The rows come from 4 hidden closed curves, with some noise, and rows from the same curve form a group. Each curve winds through 8 dimensions. The rows are also pushed far along 4 directions, which tell nothing about the answers.
In the rows, zero is written as 128.
Known rows, each followed by its group:
[143 135 190 174 187 132  93 165 100  57 118  85 155  89 117 176 132 131]
Fefo
[104 119 188 198 129 160 198 159 124 140 139 146 146  85  86  93 118  74]
sop
[150 142 144 168 158 144 132 147 115 118 129  95 137  94 118 146 147  98]
sezap
[148 137 172 123 150 201 101 149 159 134 154 106 173 119  83 141 168  43]
sop
[126  98  85  67  73 135 152 100 149 217 141 159 122 150 134 107 130 128]
Fefo
[143 155  81  96 112 127 132  98 143 160 111 164  93 133 150 102 114 182]
sop
[ 86 120 128 181  96 136 172 162 128 166 118 138 123 141  92 102 111 107]
Fefo
[115 167 102 167 121 119 118 192 162 146 113 110 118 176 147 123 177 134]
sezap
[133 115 156 168 128 149 152 132 146 130 136 137 161 111 140 119 161  89]
sop
[172  95 183  95 155 141 109 116 113  98 130  82 141  85 131 171 144 119]
sop
[126 126 140 105 124 147 146 112 132 155 136 159 120 116  85 100  99 118]
sezap
[124 117 148 167 160 126 150 119 110  93 131 139 136  80 125 138  75 146]
Fefo
[146 127 125 161 154  93 121 132 130  59 117  81 139 109 178 144 146 133]
Bon
[118 102 172 121 134 139 162 141 103 147 124  96 134 103 104 122 138 117]
Fefo
[106 128 118 104 115 144 150 118 128 174 146 138 111 139  84 120 103 126]
sop
[118 153 123 171 113 140 149 185 154 157 139 142 119 138 116 119 127 106]
sop
[133 119 129 161 126 179 140 153 167 152 129  96 145 117 114 150 133 100]
Fefo
[137 145 116 102 117 120 133 115 138 137 145 145 134 128 124  95 140 106]
Bon
[117 124 143 116 144 173 135  86 148 141 162 132 156 124  73 120 130  82]
sop
[102 126 135  94 138 129 163  48  87 120 136 161 134  98  72  68  78 119]
Bon
[120  94 137  96  99 108 149  96  87 131 107 132 104 123 126 108 104 139]
Bon
[115 148 125 182 142 106 153 181 123 118 128 106 120 113 118 128 109 132]
Fefo
[105 172  94 196 126 136 127 178 166 135 141 142 145 160 130 117 145  98]
sop
[112 113  94 158 122 147 150 118 163 135 121 106 130 138 131 123 116 119]
Fefo
[144 127 151 124 158 131 131 141 132 110 123  77 135 107 134 136 156 126]
Fefo
[156  99 117  98 120  87 114 109 114 116 123  90 111 132 146 137 148 113]
sezap
[ 81 138 103 143 121 118 174  84 114 135 125 161 119 132 102  74  89 142]
Bon
[150  87 122  45 133 109 135  45 114 123 161 149 137  96 117 108  92 109]
Fefo
[126 147  99 171 136 124 118 140 155 131 142 143 132 137 160 170 132 175]
sop
[127 133 113 113 158  78 104  94  98  67 141 107 135 121 131 141 110 147]
Bon
[122 135 131 118 158  87 131  78  73  67 128 139 129  91 112 109  76 150]
Bon
[154 110  98  48 133 116 108  56 131 107 142  95 138 128 142 122 139 113]
Bon
[172 127  83  80 114  99  77 100 138 135 144 126 130 155 154 140 169 100]
sezap
[144 120 149 135 139 148 113 123 101 142 129  69 144 131 106 151 199  67]
sezap
[130 116 183 144 145 206 190 119 153 141 141 102 163  80  70  77 144  23]
sop
[ 97 148 116 229 113 120 157 194 136 152 108 154 120 140 179 153 139 192]
sop
[123 111 105 124 100 115 120 147 134 149 128  96 121 154 114 144 126 115]
Fefo
[109 142 141 133 135 129 179 108  82 146 127 145 117  99  63  63  99  90]
sezap
[135 142 114 139 129 125 107 119 146 118 151 162 161 132 149 136 142 120]
Bon
[149 114 143 105 140 132 106  81 115 105 121 144 139 104 148 153 123 170]
Bon
[133 152  74 131 128  92 130 123 105 130  95 108  89 136 155 117 122 170]
sezap
[135  98 104 110 100 109 127 140 156 165 149 123 137 157 168 151 161 127]
Fefo
[140 133 108 190 128  81 103 188 136  86  91  90 120 145 191 161 149 158]
Fefo
[130 158 167 160 132 213 154 135 140 191 127 120 147 124  58  94 198  43]
sezap
[116 152  80 144  97 173 128 165 191 175 131 107 126 174 138 128 160  99]
Bon
[107 161 108 217 142 140 168 147 131 123 108 107 112 122 104  98 126  98]
sezap
[112 131 128 137  94 189 156 105 137 214 125 172 113 146  74 102 140 101]
sezap
[ 94 163  67 139 127 123 113 121 155 152 154 141 153 177 143 139 151 154]
Bon
[ 67 139  78 168  89 106 176 141 139 180 112 170 100 181 131  79 117 159]
Fefo
[121 140 124 135 123 122 160 118 110 146 113 164  91 108 100  95  76 154]
sezap
[111 130 145 155 133 162 135 138 132 136 123 118 140 127 123 152 138 142]
Bon
[ 97  95  80 102  86 134 160  79 137 187 132 162 112 154 113 103  89 130]
sezap
[131 101 159 110 139 109 139 111  92 116 134 113 121 100 117 146 111 143]
sop
[119 127 158 150 158 132 154 147 123 117 155 106 147  96  93 126 119  96]
Fefo
[133 162 113 166 129 112 138 186 134 133 122 122 122 125 160 125 145 139]
sop
[111 138 101  76 109 111 108 100 116 147 131 138 122 169 116 111 140 137]
Bon
[149  91 154  67 126 158  96  94 117 160 153  92 168 141  99 147 199  50]
sezap
[165 130 144 119 157 145 117 112 108 123 141  96 140  89 108 149 142  91]
sezap
[134 133 164 116 121 142 144 148 108 138 115 132 127 109 103  90 139  88]
sop
[151 108 136 109 141 124 134  76 126  92 129 121 144  93 148 120 123 123]
Bon

New rows. What belongs after each?
[137 142 136 131 143 153 101 123 156 123 169 138 185 129 126 142 168  87]
Bon
[136 112  97 125 126  86  78 170 147 119 146  61 141 178 185 203 192 135]
sop
[113 153  56 189  79  99 166 138 139 170  95 182  86 158 164  76 120 145]
sezap
[108 139 103  97 113 136 158  95 111 156 117 142  95 125 101  95  81 156]
Bon
[133 159 130 144 130 161 158 136 152 155 115 136 122 117 123  94 147 129]
sop
[118 112 150 147 137 118 145 145 122 128 137  91 129 123 124 155 144 132]
sop
[157 124  67  92 102  95 126  94 130 157 130 123 101 140 153 118 137 125]
sezap
[126 109 161 159 128 119 164 131 108 119 138 150 131  86 117 119 101 115]
sop
[ 90 136  90 252  80 121 186 173 160 159  89 189 102 148 187 106 112 178]
sop
[ 95 150  90 103 105 151 164 113 134 195 140 164  97 150  77  86  87 135]
sop
[128 132 171 156 156 133 137 152 117 120 148 149 153  97 124 143 129 130]
Fefo
[168 141 153 116 159 107 102 164 112  94 142  92 149  96 151 155 160 113]
sop
[147 118 117 136 127 157 134  93 138 140 107 112 105 119 120 134 126 126]
sezap
[141 144 173 173 162 142 126 149 118  86 114 111 162  96 135 123 166 102]
sop
[120  95 140 108 118 143 129  79 115 148 119 185 131 123 136 131 103 166]
Fefo
[138 130 156 116 146 142 130 132 129 131 144 118 132 110  87 125 125 100]
sezap
[116 134 153 131 151 137 137 152 116 127 116  93 121 121 101 131 129 138]
sezap
[101 107 119 118 107 141 155  67  97 136 123 177 130 113 107 101  68 136]
Bon
[126 137 101 103 113 111 117 115 125 125 118 139 101 148 118 103 105 123]
sop
[133 126  98 128 105 139  95 146 159 163 117 131 131 169 160 160 158 159]
Fefo
[134 126  60 162 139  92  90 145 163 100 134 103 117 153 195 207 108 195]
Fefo
[143 118 144 133 110 150 105 161 160 147 139 128 138 148 129 152 160  92]
sop
[128 109 122 131 139  91  83 144 121 100 155 110 153 146 143 185 134 127]
Fefo
[132 141 105 116 103 121 115 161 142 154 119 123 111 162 142 121 150 120]
sop
[109 134 118 215 121 147 176 139 161 124 111 141 134 116 161 111 124 141]
Bon
[129 116 111 107 129 104 121 130 145 134 131  96 109 151 144 151 142 157]
Fefo
[ 89 134  62 198 103 113 153 179 180 146 125  89 116 186 163 131 149 117]
sop
[127 123 132 166 120 134 156 120 137 131 125 158 145 111 149 103 138 117]
sop
[157 111 150 156 137  92  77 169 104  87 112  98 142 132 177 188 167 136]
sezap
[105 128 166 219 122 170 195 174 134 147  90 127 114 100 127 111 123 138]
sop
[131 138 139  91 119 157 137 106 140 165 135 143 133 128 111 107 153 126]
Bon
[129  99 143 119 116 108 119 144 120 114 124  78 130 143 144 151 161 111]
Bon
[151 142 153 142 163 129 117 156 144  83 132 114 148  97 127 123 124 107]
sezap
[118 109 115  98  97 139 130  78 122 156 118 182 106 144 106 107  88 142]
sop
[111  95 115  97  89 140 184  15  72 167  87 202  80 101  78  47  44 137]
sezap
[116 111 118 144 110 136 142  95 131 141 111 157 129 134 149 123 128 154]
sop
[ 88 180 116 215 150 153 163 173 157 125 137 114 146 135 107 109 139 109]
Bon
[136 155  75 134 130 128 123 131 169 135 122 131 106 142 142 122 112 153]
sezap
[164 115 125  52 109 113  82 101 103 146 120 152 123 127 137 142 125 157]
Fefo
[104 112 121 152 108 107 136 147 114 140 128 136 125 141 115 132 106 128]
Fefo
[126 142 131 136 166 113 124 115 109  93 128  95 145 115 131 136 143 139]
sop
[ 94 137  77 205  80 141 168 220 197 208 127 106 130 186 166 133 186 122]
Fefo
[115 151 131 153 126 148 136 153 126 144 130 139 150 126 132 122 147 126]
Bon
[114 110  91  99  69 164 148  86 157 214 144 211 126 149  98  95  93 116]
Fefo
[151  98 123 125 144  66  99 119  93  55 130  99 126 105 164 168  94 137]
sop
[121 133 156 160 154 159 139 152 154 140 159 139 164 119 128 146 153 116]
Fefo
[129 150 141 191 150 156 162 168 163 107 126  88 141 107 119 100 150  69]
sop
[115 155 106 123 135  89 132 116 110 125 141 150 134 134 126 100 132 136]
sop
[117 147 117 171 159 132 138 150 160 117 127 111 141 137 166 134 161 148]
Fefo
[137 122  88 174 115 126 108 165 171 119 123 109 114 149 180 181 121 148]
sop
[124 128  96  99 105 208 157  93 196 218 143 162 141 142 115 104 141 113]
Fefo
[128 113 123 103 121 107 135 108 117 110 125  97 110 128 121 119 115 119]
Bon
[121 166 158 180 140 162 166 135 119 137 115 186 125  85 101  87 100 140]
sop
[136 149 108 145 101 129 142 111 115 159 104 193 107 127 123  76 121 121]
sezap
[126 136  85  65 111  79  83  96 101 123 125 136 112 169 144 135 127 170]
Bon
[125 147 104 120 121  85 111 158 127 115 144  98 130 160 139 124 158 106]
Bon
[111 149 122 139 155 137 137 119 129 126 132  99 145 132 117 119 154 125]
sop
[113 110 157 160 128 112 163 167 103 134 109 104 120 111 133 134 129 150]
Fefo
[112 119 191 161 155 139 185 138  71 114  99 118 132  64  97  94 102 128]
Fefo
[112 130 122  93 128 154 111 135 155 167 136 103 133 169  99 139 156 126]
sezap
[126 130 158 122 163 118 141  96 102 104 135 174 146  96 138 105 115 147]
Fefo
[104 108 121 122 125 173 173 108 188 177 175 113 165 144  95  97 163  48]
Fefo
[121 125 113 151 153  94 125 100 108  89 124 119 130 116 154 152 114 177]
sop
[145 115 146  78 149 147 127  83 128 104 144  80 160 105 107 107 154  65]
Bon
[111 115 102 137 126 138 156 125 182 155 164 109 149 150 130 120 154  83]
Fefo
[137 116 118 119 115 132 116 130 145 136 115 107 136 141 136 125 153 110]
Fefo
[146 104 161 140 168  98  74 138 100  39 148  65 172 112 147 197 145 101]
Bon
[140 121 133 122 131 100 120  84  66  91  90 181  99  84 159 146  50 231]
Bon
[133 120 158 187 150 168 147 152 139 113 122 105 149  86 115 146 113 108]
Fefo
[121 161 108 132 155 125 141 139 134 132 149 101 141 123 118 119 145 117]
sop
[140 114 174 131 139 148 128 135 102 117 112 127 116  94 111 149 102 142]
sop
[ 98 152 143 160 116 131 164 144 114 143 107 146 123 135 114  79 144 131]
Bon
[136 127 119  91 113 130 116 144 136 154 132 106 128 152 131 121 164 100]
sop
[148 106 145  82 128 161 102 126 162 148 150  67 169 147 103 135 200  48]
Fefo
[ 93 127  93 111  90 104 145  85  85 168 118 220 100 142 116  99  61 189]
sop
[134 132 115 135 146 126  95 137 121 121 124  98 120 135 134 183 126 160]
sezap
[115 150 128 120 143 119 141 119 125 135 157 129 155 133 103  95 163  92]
sop
[124 135  59 142  73 103 122  99 115 177  93 215  65 161 156 129  77 212]
sezap
[ 93 123 108 197  89 111 154 156 138 141 109 156 129 161 168 115 143 142]
Bon
